There are 6 hidden switches. A switch that is on adds its own fixed numbers to the row, and there is some noise. The rows also spread widely along 4 directions, which tell nothing about the answers.
Known rows, each followed by its switches (1 for on, 0 for off):
[ 12  19   1  -3  20   4   0  -5  -8  -4  10   4  -2  -2   1 -18 -15   9
   1] : 1 0 0 1 0 0
[  2   7   4   9  -9   0 -10 -17   4  -4  -1 -17  -8 -12  -5  -8  -6   0
  -6] : 0 0 0 0 0 0
[  0  11   7  -7  29  -4  10  14 -13 -11  18  23   4   2  10 -11  -4   1
   7] : 1 1 0 1 1 0
[ -2  15  21   8  22 -10  -6   4   2 -25   9   1 -22 -16  -7  -9 -14 -16
 -10] : 1 0 0 1 0 1
[ 10   7  -5 -15  16   3   5   1  -8  -2   3   5   6  -1   8   0  -4  10
   2] : 0 0 0 1 0 0
[  2  12   8  -1   8  -1  -6 -11  -3 -15   4 -10  -1 -16   3  -4  -9  -3
  -3] : 1 0 0 1 0 0
[  8   4   3  -9  37 -16  12   2  -9 -20  11   5 -13   5   0 -10 -10  -1
  -7] : 0 1 0 0 1 1
[-11   5  12  10  -1   3 -10   6  -6  -8   8   0   9 -23  11   8  -1 -14
   3] : 1 0 1 1 0 0
[ 12  18   2  -1  18   6   2   7  -4   1  16  15 -15  -1  -8 -20 -16   6
  -1] : 0 0 0 1 0 1
[  8  -1  -6  -9  23  -1  10   6 -13   1  17  17   4   2   4  -7  -7   7
   4] : 0 1 0 0 1 1
[ 10  18  -2 -13  22   1   7   8 -10  -4  13  19   1   8   3 -15  -6   9
   2] : 0 1 0 1 0 0
[ -2  13  11  13   4  -7  -8 -13  -4 -19   6 -16 -11  -7   1 -15  -9 -10
  -7] : 0 1 1 0 1 0
[ -8   1   7  10 -11   6  -5   0   0   5  11   5   6 -18   0   2   0  -4
   3] : 1 0 0 0 0 0
[ -7  11  13  14  -7   6  -8  14   2   0  12  11  -1 -13   1  -1  -2 -10
   0] : 0 0 1 1 0 0
[ -6   8  14   8   9  -2  -7  19  -4 -10  19  17  -4 -15   2   0  -7 -17
  -2] : 0 1 1 1 0 1
[ -4  19  18  17   1  -3 -12   0   6 -21   2  -7 -17 -15  -2  -9  -8 -15
  -8] : 0 0 1 1 0 0
[  2   6   8   0  21 -11   9   1   5 -19  -3  -4 -18   4  -1  -6  -1  -4
 -11] : 0 0 0 0 0 0

New rows. What belongs after each?
[ 15   6  -3  -6  26   3   0  -2 -15  -3  13   5  -1  -4   9  -8 -15   5
   2] : 0 0 1 1 1 1
[  4  15  10  -3  21  -7   4   4   4 -19   1   1 -16   0   0 -10  -5  -3
  -7] : 0 0 0 1 0 0
[  5   9   8 -11  34  -9   9   6  -5 -19   4   5  -2  -1   9  -3  -5  -1
  -2] : 1 0 0 1 0 0
[ 13  25   2  -2  16   2   1  -1  -7  -5  19  10  -9   9  -2 -29 -13  12
   1] : 0 1 0 1 1 0
[  2   9   8   5  22  -6  10  -1  -1 -12  10   1 -12   1  -2 -15  -8   0
  -3] : 1 0 0 0 1 0
[  1   6   7 -13  34  -5  15  17  -8 -10   8  20   1   1  11   0  -1  -1
   3] : 1 0 0 1 0 0
[ -3  16  15  11  14  -1  -5   4  -4 -14   9   2  -5 -13   5  -7  -7 -12
  -2] : 1 0 1 1 0 0
[ 12   4  -7  -8  27   4   5  -7 -18   4   9  -2   9   0   9  -9 -10   9
  -1] : 1 0 1 0 0 0
[  7   2  -1 -16  22  -3   6   6  -7  -8   0   7   4   1  11   5   0   3
   2] : 0 0 0 1 0 0
[ 10  -1  -3  -6  27  -2   4   1 -10  -3   6   1  -4  -4   6  -3  -9  -1
  -6] : 0 0 1 0 0 1
[ -6   7   9  12  -9  -2 -10  -5  -4  -7   7  -5   3 -16   2  -2  -3 -11
  -3] : 0 1 1 0 0 0
[  7   1  -6  -5   3   2  -1 -11  -3   0  -2  -9   4  -6   2  -1  -3   5
  -3] : 0 0 0 0 0 0
[  9  14   5  -4  17   1   1   0   1 -11   3   0 -11   1   0 -10  -7   3
  -6] : 0 0 0 1 0 0
[  6   0 -11 -14  12   1   7   0 -12   7   9   9  15   3   9  -1   1  11
   5] : 0 1 0 0 0 0
[  6  15  12   0  34  -6   5   3  -6 -19  15  10 -19  -4  -1 -17 -16  -5
  -4] : 1 0 0 1 1 1
[-6  5  9  5 13  1 11 16  0 -1 13 23 -2 -1 -4 -6  1 -2  1] : 1 0 0 0 0 0
[  4  18  12   4  17  -3  -4  -7   2 -19   4  -7 -13 -10   0 -13 -11  -3
  -5] : 1 0 0 1 0 0
[  2  16   7  -5   8  -4  -7  -9  -2 -17   3 -10  -4 -10   3  -9  -8  -2
  -5] : 0 1 0 1 0 0
[ 11   5  -4 -13  25  -1  -3   0 -19  -7  10   1   7 -10  12  -2 -13   0
   0] : 0 1 1 1 0 1
[ -3   9  13  13  13   1  -5  11  -7  -8  21  14  -5 -19   3  -4 -12 -15
   2] : 1 0 1 1 1 1
[ 10   7  -3   1  11   5   3  -2  -3   6  12   7 -10  -2  -8 -13 -11   7
  -4] : 0 0 0 0 0 1
[-3  5  4 -1 -4  6  2 15  0  6 10 17  5 -8  4  4  3 -1  6] : 0 0 0 1 0 0
[ -3  13  10   0   8  -1  -6   1  -8  -8  14   5   6 -13   4  -9  -6  -4
   3] : 1 1 0 1 0 0
[  4  -6  -5  -8  11  -4  -1 -10 -10  -6  -4 -15   8 -10  15   9  -2  -2
  -4] : 0 0 1 0 0 0
[  9  22   1  -1  14   8   4   5   0   1  12  14 -13   6  -6 -22 -11  11
  -1] : 0 0 0 1 0 0
[  2   8   7 -15  42 -14  16  16 -13 -22  12  19   4   5  15  -5  -2  -1
   4] : 1 1 0 1 1 0
[  7  10   5  12   4   0  -4  -9   1  -5  11   0 -19  -7 -12 -16 -14  -2
  -7] : 0 0 0 0 1 1
[  5  10   4  -7  40 -13  19   7 -12 -17  14  13  -5  11   5 -16  -4   4
   0] : 1 1 0 0 1 0
[  8  19   8   7  12   6  -7  -4  -6  -2  17   8 -11 -15  -7 -19 -17   0
  -1] : 1 0 0 1 0 1
[  8   8   4  -7  41 -12  11  -2 -12 -19  14   5  -9  -3   3 -15 -14  -2
  -4] : 1 1 0 0 1 1
